The first 8 rows are patterns. Each new row is the sum of 2 different patterns, raised or lowered, with some noise. Before adding, each is slid sideways (what falls off one end comes back at the other) and multiplied by a number that may be negative. Names go in the order of the patterns.
Some rows, each with the names of its patterns after it:
1.07	-1.56	-2.00	-2.85	-0.17	1.95	2.10	-0.83	1.13	2.63	1.68	0.21	2.83	0.29	1.46	-2.49	-1.20	2.15	-0.38	3.12	-0.89	0.20	0.36	-0.70	-2.34	-2.96	1.49	-1.13	-2.71	-2.58	2.05	2.78	-2.46	-0.06	1.74	-1.65	3.03	2.33	1.95	2.54	-0.95	-0.37 -> q315
1.14	-2.94	2.42	-0.12	2.92	-1.40	0.01	2.47	1.20	2.96	2.41	3.17	0.73	-0.67	2.69	3.00	-2.70	1.28	-0.22	2.54	1.65	1.59	1.48	-0.84	0.42	2.77	-0.73	0.04	-1.77	-3.21	3.23	1.98	-0.06	-0.03	-1.29	2.35	-1.81	0.73	-1.87	0.43	-1.98	2.37 -> q103
0.64	1.71	1.91	-0.98	0.54	0.99	0.47	-3.19	0.57	0.11	0.91	-2.10	-0.11	-0.58	-0.64	1.86	1.92	-2.13	-0.05	-1.82	1.24	-1.00	-1.60	-2.56	-0.79	-2.35	-1.66	0.64	-2.64	0.11	-1.88	0.78	-0.14	1.24	3.13	-2.75	1.26	2.80	-3.25	2.93	0.90	-0.38 -> q63
1.46	2.67	1.38	-1.21	-0.91	-3.05	1.45	-0.90	1.00	-0.46	-0.96	-1.49	-3.24	-1.45	-2.84	-0.56	0.63	1.81	3.04	-3.17	0.14	1.92	0.31	1.94	1.86	-0.50	-2.62	-3.05	-3.03	-1.47	0.45	-3.27	2.04	0.65	0.75	2.90	-2.51	-1.53	2.41	-2.16	-2.82	-1.12 -> q169
2.16	-2.10	1.22	0.01	-2.63	-2.83	-1.58	2.06	1.85	-2.83	1.35	0.54	-2.68	2.01	2.24	-1.45	-1.43	-2.67	-2.80	-0.58	-1.80	-1.34	1.23	3.00	-0.65	-1.46	-1.30	2.78	-1.93	1.74	-2.99	2.00	-2.68	2.97	3.02	-2.56	-2.89	-0.82	1.66	1.80	-0.21	0.69 -> q177
-3.11	-1.90	-0.96	2.82	-0.21	-2.59	1.85	-2.80	2.27	1.29	3.21	-0.01	-2.83	-1.06	2.14	0.16	0.48	-1.95	1.53	-1.97	-2.65	3.24	1.91	-3.25	1.56	-2.77	0.59	0.96	-0.40	-0.92	2.37	-2.55	2.38	0.25	2.38	-1.79	-2.88	-0.61	0.40	1.21	-2.21	2.63 -> q893
-2.63	-1.21	1.66	0.10	-0.07	-1.70	1.66	0.30	-0.73	3.00	-3.23	-1.93	0.01	-1.82	2.42	0.97	-3.22	-1.40	2.74	-0.87	0.50	2.41	-0.59	1.02	-1.48	-0.88	2.63	1.36	-0.17	1.66	-0.80	1.86	-2.51	-1.88	-1.51	-0.22	2.66	0.56	2.76	-3.06	-0.19	1.39 -> q247
-2.69	-0.16	2.82	-1.67	1.99	0.96	3.05	2.11	-0.81	-2.10	2.70	-0.86	-3.06	2.80	-2.15	1.09	0.88	2.30	2.19	1.48	1.30	1.08	1.72	0.40	-2.41	-3.05	-1.34	0.77	3.10	1.08	1.98	-2.96	-3.18	-3.10	-0.86	2.02	1.07	2.86	1.31	2.23	1.28	0.08 -> q4

New rows, each followed by the names of its patterns:
5.84	-3.01	2.67	-0.06	0.34	2.23	4.51	1.75	1.30	4.61	0.20	4.44	2.12	4.10	4.54	1.40	-1.34	4.67	5.88	0.36	6.06	-0.58	2.52	-2.70	0.31	3.13	2.72	2.63	2.38	4.34	0.96	0.55	4.86	1.94	-1.68	2.13	5.31	0.49	2.90	3.24	1.48	1.69 -> q893 q247
0.52	-0.74	-5.50	-4.53	-2.86	-3.08	-1.53	-5.86	-0.03	-3.70	-2.09	-5.09	-0.45	-6.32	-4.40	-1.98	1.17	-0.89	-3.14	-3.84	-4.43	-3.90	-6.41	1.40	-3.80	-3.71	1.38	0.29	-2.67	-4.25	-4.21	0.79	-4.82	-3.49	0.14	-6.40	-2.11	-0.31	-1.78	0.23	-1.95	-2.84 -> q177 q247
-3.91	-1.97	-1.43	-2.92	-4.59	-2.89	-2.74	-3.84	-1.21	-3.42	0.27	-1.36	-2.19	-1.30	-2.65	0.85	-3.29	-0.69	0.64	-1.60	2.27	-1.58	-0.91	0.75	1.36	-1.33	-3.71	0.67	-0.62	-2.02	-2.06	-3.03	-2.96	-1.87	-4.32	-1.02	-1.86	-2.47	0.89	0.93	-0.82	-1.31 -> q315 q63
2.77	5.35	4.02	0.57	0.73	6.11	1.58	4.10	1.43	1.95	2.18	3.04	1.37	3.61	1.61	1.91	1.91	4.36	5.90	5.14	1.29	2.80	6.23	-0.57	6.99	4.92	3.45	0.89	4.19	6.06	1.24	5.54	2.02	2.30	-0.86	3.31	5.11	4.36	0.42	3.11	2.28	4.16 -> q63 q893
-0.49	1.95	3.77	-1.30	4.06	1.86	3.66	4.57	-0.47	-0.25	3.80	-0.57	-0.76	1.76	2.43	4.52	2.64	1.79	1.60	0.26	4.77	0.40	3.84	3.14	0.18	2.21	0.13	0.99	0.22	2.56	3.74	3.30	5.25	0.02	2.58	2.35	3.08	4.01	4.44	0.98	-0.04	-0.25 -> q63 q169
1.72	1.29	-3.06	-1.16	-1.42	3.70	1.91	-1.24	0.73	0.57	-0.54	1.36	2.60	-2.28	-0.05	-2.15	-3.32	-0.44	-2.85	-2.01	0.33	3.01	0.15	-2.08	-2.15	4.46	-2.03	2.27	-3.63	1.61	-2.67	2.82	3.92	-2.07	-3.77	0.06	2.06	3.04	1.90	-0.57	1.68	-1.50 -> q103 q177
0.90	-0.91	-2.54	2.75	-1.64	4.04	3.27	-1.68	0.64	-2.33	-3.00	0.56	-1.81	-3.59	1.84	0.67	-3.90	0.53	0.77	2.35	0.13	-0.73	-1.68	0.66	-4.78	-0.79	-0.75	1.44	3.91	-0.02	-0.28	-3.20	-1.91	-5.59	-0.42	0.97	-3.01	-0.78	-2.04	-0.59	1.72	-2.68 -> q315 q247
1.09	2.63	4.82	2.76	2.93	2.61	-0.53	1.75	-2.68	0.35	1.80	0.07	2.12	2.47	0.93	3.59	3.01	3.77	-0.20	-0.14	-1.92	0.90	3.28	3.05	2.01	0.93	0.37	1.36	1.17	0.27	1.11	3.03	2.15	-0.56	-1.41	0.90	0.36	1.72	0.63	0.65	-0.55	1.92 -> q315 q169
4.67	1.82	0.05	-0.91	0.15	-2.79	-2.07	3.76	-2.70	1.35	3.24	4.83	2.76	-2.73	-3.40	4.41	-2.35	-2.93	4.47	-3.67	-1.40	2.25	2.72	4.20	3.65	1.57	2.45	2.43	-0.77	-4.59	-1.79	0.18	1.64	-0.41	2.57	-0.26	0.68	-4.19	0.16	-3.33	-1.60	2.91 -> q177 q4
-0.06	4.66	3.72	3.15	2.36	3.88	6.66	1.00	3.40	6.51	3.91	-0.25	0.96	5.67	4.02	2.54	4.64	0.74	1.31	0.40	-0.98	4.20	3.74	2.67	3.12	5.55	4.46	4.25	0.63	2.28	2.32	0.49	1.85	2.76	2.82	-0.79	1.81	1.74	4.72	2.75	1.71	2.51 -> q315 q177
-5.20	-0.87	-1.11	-2.64	-1.61	-0.79	-3.70	-4.64	-3.42	-5.54	-2.69	-2.63	-3.48	-0.01	-0.36	1.07	-1.12	-2.54	-0.81	-2.51	-1.19	-2.86	-2.55	-0.39	1.48	0.68	-3.27	-1.72	-3.31	0.00	-4.44	-0.31	-1.92	-1.69	-3.88	-4.04	-3.13	-4.35	-0.68	0.00	-1.66	0.75 -> q63 q169
0.36	-2.54	1.27	0.46	3.72	0.45	-3.47	0.07	2.18	2.41	3.39	-3.23	0.55	-0.71	-1.73	4.15	0.49	-0.38	1.18	0.15	0.92	3.01	-1.14	-0.69	4.67	-3.11	2.84	-1.25	3.60	-0.70	-3.12	-0.34	-1.31	-0.01	-3.46	2.36	-1.14	-2.67	-1.89	4.68	-0.50	-1.23 -> q103 q893
-3.75	-3.44	1.74	-3.24	-3.04	-0.15	-4.05	-2.20	-0.92	1.26	0.66	-1.43	-0.62	-0.95	0.88	-1.78	-2.80	-3.15	-4.13	-1.89	2.19	-1.31	1.20	-4.55	-4.62	-4.10	-2.18	-0.96	0.14	-0.17	-0.49	-0.93	0.22	-0.37	-3.43	-2.01	0.16	-2.37	-0.92	0.51	1.72	0.61 -> q893 q4
0.14	0.18	0.06	1.69	-0.88	-1.48	-0.21	0.91	0.60	0.18	-0.18	-2.13	-2.61	0.66	-1.11	0.74	-0.68	1.31	2.15	0.38	0.33	2.19	1.26	0.31	2.44	-0.26	0.26	-2.19	-1.57	-1.65	-2.25	0.39	-0.22	-1.86	2.19	-0.92	-1.87	-0.46	0.77	-2.27	-2.81	-0.04 -> q63 q169
2.06	2.73	3.01	3.00	1.41	2.58	3.01	0.30	2.26	2.31	3.63	3.75	4.70	1.33	-0.62	2.70	1.06	5.53	3.85	1.37	5.13	3.89	0.58	0.78	2.73	4.36	1.79	0.89	3.83	-0.51	6.09	3.04	3.55	2.44	-0.83	3.12	6.01	3.65	-0.37	2.20	2.00	0.26 -> q177 q247
-0.04	-0.91	2.69	4.88	2.73	2.20	2.44	5.22	0.99	3.75	2.79	-0.57	-0.35	1.62	3.68	3.86	-1.06	1.87	3.65	0.61	4.03	4.21	0.12	1.81	-1.16	-0.17	0.64	0.50	0.16	4.31	5.23	0.19	1.77	0.82	5.77	-0.27	3.70	0.33	4.38	0.58	5.78	6.09 -> q103 q177
1.15	-4.72	-2.34	0.67	-2.44	1.36	-3.87	-1.08	-3.86	-0.01	0.35	0.64	-3.94	-1.73	0.07	-1.01	-2.14	-1.52	1.45	-3.42	-3.75	0.26	-3.67	-0.62	-3.18	-2.31	-0.60	-1.93	-4.26	1.80	-3.48	-1.43	-4.14	-0.69	-0.08	-1.69	-1.05	-2.13	-1.35	-2.62	0.81	0.92 -> q103 q893
-4.81	-3.78	-4.87	-3.06	0.13	-5.43	1.27	-1.41	0.60	1.45	-1.81	0.20	-1.02	-1.56	-1.07	-4.15	2.60	2.22	0.21	-1.37	-0.19	-1.69	-0.11	-1.10	1.02	-0.47	-3.90	-1.69	-3.33	-1.08	-4.46	-1.44	-0.47	0.16	3.05	-1.91	-2.31	0.77	-1.56	1.78	-0.02	-2.05 -> q63 q169
-2.44	1.36	-0.65	1.33	-1.68	-1.31	0.97	-0.98	1.85	-1.55	-2.44	-2.88	-2.39	-2.23	-1.51	0.43	-0.81	-5.04	-4.99	-1.84	0.11	-1.56	-0.57	1.82	-1.62	2.17	1.12	0.01	-1.43	-2.02	-0.06	-1.31	-1.01	-2.07	-1.50	-0.01	-0.51	-1.15	-0.18	-0.83	-1.27	1.71 -> q315 q4
-2.27	-0.04	-0.75	0.74	-0.22	-1.81	-0.90	0.67	-2.36	1.02	0.67	-0.71	0.49	0.18	-0.45	-2.21	-2.01	0.80	-0.70	-3.30	-0.68	-1.65	-1.32	-1.85	-0.11	0.00	0.09	0.64	-0.18	-0.52	-1.67	-2.15	-0.73	-2.85	-0.65	-1.43	-2.37	-1.16	-0.71	-0.15	-2.91	-2.26 -> q63 q169
-0.23	1.61	3.20	-2.45	0.44	0.73	-1.36	3.87	2.73	0.97	1.27	-1.69	0.65	2.75	1.46	-3.39	-0.60	1.17	-1.16	0.78	-0.58	1.07	2.00	-3.34	-0.66	-0.62	-1.36	-0.14	-0.33	3.13	0.62	2.60	0.18	-1.04	-1.24	-2.36	4.27	0.81	0.10	3.45	2.97	-1.04 -> q103 q247
-2.27	-6.38	-6.84	-0.73	-4.28	-2.79	-5.93	-4.08	-1.81	-1.35	-0.34	-3.15	-7.44	-2.44	-3.64	1.95	3.28	-2.74	-3.60	-3.48	-2.88	-3.04	-5.48	-2.19	-3.75	-0.35	-0.55	-0.16	-6.58	-1.78	-1.15	-5.34	-4.50	-6.64	-0.27	-0.74	-6.84	-2.60	-2.63	-6.55	-3.82	-3.65 -> q103 q4
-2.23	-1.11	-0.47	-2.37	-2.08	-2.91	-0.45	-1.20	-0.89	0.12	-1.40	-0.88	-0.11	0.35	-2.19	-1.95	-0.83	-0.78	0.07	-0.06	0.20	-0.96	-0.56	2.04	1.34	-3.15	-1.80	-1.42	-0.14	1.35	1.43	1.28	-1.06	-1.67	0.29	-2.79	-1.71	-3.26	-3.88	1.05	1.24	-1.00 -> q103 q4
-2.19	-0.74	-2.81	-2.12	-0.93	-1.16	-0.87	-2.74	-0.46	0.21	1.64	-0.33	1.32	-0.13	-2.63	-0.39	-3.13	0.91	-2.65	-2.57	-2.94	-5.09	-0.39	-2.42	-2.81	2.15	-2.84	-1.70	-1.75	-0.89	-3.94	-3.54	-1.42	-3.47	-1.43	-1.42	-0.47	-1.50	-0.63	-1.87	-0.73	-2.73 -> q63 q169
-0.01	5.98	3.72	4.82	1.31	0.15	3.67	-1.46	1.78	0.52	-3.26	4.72	3.05	0.34	5.88	2.07	1.32	0.05	-0.93	1.17	1.39	4.07	4.14	1.45	2.17	2.17	0.46	2.05	5.00	3.08	3.21	2.19	3.13	1.17	-1.59	-2.22	2.47	-0.27	-2.49	0.82	0.13	-2.19 -> q103 q169
-1.12	-3.50	-5.39	-3.21	-6.11	-1.10	-0.96	-0.57	-3.41	-7.74	-5.91	-5.04	-2.90	-3.88	-0.10	-4.11	-4.02	-2.42	-0.17	-3.45	-6.88	-1.61	-3.93	-2.61	-0.62	0.22	-1.35	-4.19	-4.61	-2.83	-1.57	-3.33	-6.93	-0.05	-6.42	-5.01	-0.06	0.18	-4.81	-0.82	-4.72	-2.15 -> q893 q4
-4.55	-2.69	-2.99	-1.73	-1.28	-0.43	1.20	-1.04	-1.58	-1.47	-2.14	-2.32	-3.79	-1.57	-0.21	-2.05	-1.35	-3.96	0.23	-2.23	-1.82	-3.14	-3.77	-1.52	0.94	-4.13	-1.67	-1.48	-5.83	0.91	-1.62	-2.90	-3.55	-4.31	-1.71	-4.08	-2.45	-4.18	-2.20	-1.95	0.89	-0.69 -> q103 q4
-1.13	5.29	3.63	-2.75	1.23	2.89	6.06	1.38	3.21	4.49	-0.12	4.15	5.94	2.16	3.36	-0.74	-1.57	5.63	2.53	0.34	-0.40	0.18	5.22	1.59	1.87	0.59	3.90	0.91	3.87	4.81	-0.90	5.20	-0.47	3.53	1.87	1.66	6.14	2.31	4.61	4.26	4.24	0.85 -> q315 q103
-0.95	-0.79	-1.73	0.23	3.02	2.25	2.22	-1.57	-3.32	-0.32	-4.64	-0.43	-3.30	-2.26	2.57	1.67	-3.15	-0.11	1.59	1.56	-1.66	1.33	-0.03	-2.19	-0.99	-0.59	1.00	0.10	0.10	-2.56	1.66	0.25	-3.93	-2.48	-3.96	-1.37	-1.58	-4.19	-1.89	1.57	-0.28	-4.26 -> q315 q247
5.15	0.43	1.32	-0.50	6.19	1.75	1.36	2.17	3.56	2.59	3.24	4.41	2.43	1.23	4.00	5.29	6.11	2.82	2.28	5.95	3.14	0.82	3.12	0.05	2.48	2.69	5.04	4.84	-0.77	3.57	5.03	-0.38	3.62	2.43	-1.49	3.84	1.76	0.13	1.95	-0.34	3.10	1.63 -> q103 q177
5.01	3.97	0.77	2.46	4.64	1.92	5.00	2.85	3.98	2.54	0.53	4.51	5.75	1.72	2.72	1.83	3.32	2.61	3.14	2.35	5.22	2.00	3.27	2.63	4.65	1.29	1.73	1.93	4.83	4.71	2.19	4.73	0.19	1.64	1.17	6.62	3.05	0.87	5.22	2.07	3.75	3.74 -> q893 q247
2.94	4.54	0.73	0.61	1.60	-0.42	4.17	3.65	1.92	4.59	3.66	4.68	0.81	0.17	0.01	2.58	3.83	6.44	0.30	3.87	3.36	1.97	4.37	3.46	4.75	2.82	4.03	2.49	1.60	0.74	-0.52	5.03	3.49	2.81	3.09	0.98	-0.12	2.53	4.00	6.61	6.50	5.21 -> q169 q4
-1.40	2.08	0.80	0.64	-1.49	0.59	1.05	2.59	-2.51	0.36	3.29	-1.50	3.15	-0.53	0.12	-0.81	-1.29	-1.79	-1.80	0.37	-1.36	-1.01	0.51	3.14	2.57	-1.23	-1.39	0.78	-1.65	3.90	3.64	3.24	2.29	-1.37	-0.49	-0.80	-1.22	-1.73	-1.61	0.46	3.36	1.41 -> q315 q4
-4.54	2.23	-1.51	-4.40	-0.35	-3.94	-0.13	0.84	-3.01	-0.98	-1.89	-2.02	0.17	-0.06	-2.10	0.45	-2.89	-2.84	-1.76	-0.36	-1.20	0.51	1.43	-2.61	-3.20	0.05	0.93	-0.76	-0.86	-1.72	1.55	-0.76	1.76	3.05	-1.12	-3.07	0.73	0.52	1.74	-1.42	-0.03	-0.21 -> q63 q177
3.10	6.26	1.98	3.53	-1.41	-2.82	2.48	3.04	3.33	2.41	3.02	4.74	2.01	3.30	0.57	0.41	0.31	5.91	1.55	0.98	4.64	4.07	5.83	0.29	0.38	5.79	2.43	2.32	5.71	3.15	3.22	2.10	5.47	5.98	0.97	3.82	2.74	5.07	3.52	1.70	1.17	0.14 -> q103 q4
-0.72	-2.74	-3.07	-0.73	1.70	-0.35	-1.75	-2.59	-1.99	-1.22	-2.74	1.12	-0.41	-3.34	-1.18	-4.07	-1.67	-2.07	-1.52	-1.04	1.24	-0.24	-1.86	-0.97	1.34	-1.65	-1.30	-0.16	-0.89	-1.74	-3.95	-1.46	-3.51	-1.47	-3.49	1.69	-0.86	-2.10	1.74	-3.76	-0.87	1.35 -> q169 q893
-0.21	-2.87	-0.37	1.24	-1.56	-1.36	-0.33	-0.59	-3.05	-2.02	-5.37	-3.65	-1.18	-0.39	-0.52	-0.73	-2.23	2.36	-0.08	-0.03	-0.64	-3.55	-0.68	-3.50	-1.74	-1.36	-0.56	-1.36	-3.54	-2.17	0.46	-2.56	-5.55	-3.10	-2.30	-0.82	-3.00	-1.89	0.02	-1.25	-4.45	-0.22 -> q315 q893
-0.20	-3.37	-1.55	-0.42	-4.34	1.04	-0.78	0.34	-2.64	-2.93	-0.61	-2.38	-0.81	-2.06	-3.66	-1.33	0.08	1.48	-0.47	-4.29	-1.79	-3.78	2.10	-1.97	-0.81	2.04	-2.56	-3.56	0.51	-2.27	1.66	-2.86	-2.07	-0.64	-2.99	-0.52	1.51	-2.66	-0.25	-4.41	-0.92	2.50 -> q893 q247
-4.53	-1.97	-3.50	-3.57	-3.34	-3.98	-4.30	-4.01	-4.85	-2.81	-1.90	-1.63	-4.14	-5.58	-1.65	-5.00	-1.00	-3.82	-4.54	-2.10	-2.75	-3.33	-2.95	-4.02	-1.56	-3.97	-2.17	-0.86	-5.75	-2.02	-1.70	-2.84	-1.01	-5.46	-2.60	-1.18	-1.00	-4.58	-1.44	-4.29	-4.56	-1.07 -> q103 q247
-0.46	3.50	0.03	3.42	-1.86	2.25	0.37	-0.21	0.95	-0.08	1.48	-0.15	2.59	1.61	-1.09	-1.90	0.65	2.36	1.23	-2.02	-0.24	-1.26	-1.27	1.77	2.49	1.45	3.60	1.71	1.77	5.36	-2.40	-0.87	0.47	-1.01	3.68	0.59	0.10	2.17	4.06	1.45	1.16	-2.51 -> q103 q169
2.45	-0.48	0.19	3.99	2.18	0.51	0.47	1.08	0.85	-2.14	2.15	1.01	0.72	-0.32	0.98	1.57	2.30	1.17	1.85	-0.52	1.37	0.28	0.91	1.37	-0.41	-0.10	0.23	0.18	-1.50	1.33	0.31	-0.07	-0.30	0.37	1.76	2.24	2.71	-1.80	0.97	2.44	-3.30	3.43 -> q103 q63
1.34	0.44	-4.61	-3.05	-1.86	-4.35	-5.44	-7.25	-5.34	-2.08	-0.51	-0.79	-6.90	-1.17	-5.67	-3.70	-4.86	-3.55	0.18	-0.36	-2.61	-2.04	-1.50	-6.75	-3.77	-1.39	-4.22	-6.54	-5.05	-5.65	-5.64	-3.48	-2.40	-0.99	1.16	0.47	-2.51	-1.18	-7.19	-4.57	-5.45	-3.15 -> q169 q4
-1.50	-1.37	-1.70	-2.83	-6.53	-4.59	-3.59	-2.12	-2.63	-0.91	-3.10	-6.21	-3.82	0.13	-4.80	-5.17	-0.60	-4.69	-1.27	-3.13	0.28	-2.50	-5.14	-1.72	-3.71	-3.83	-2.55	-5.52	-0.45	-3.52	-6.72	-1.47	0.61	-5.63	-1.39	-3.15	-2.76	-1.32	-4.42	-4.10	0.58	-3.58 -> q893 q247
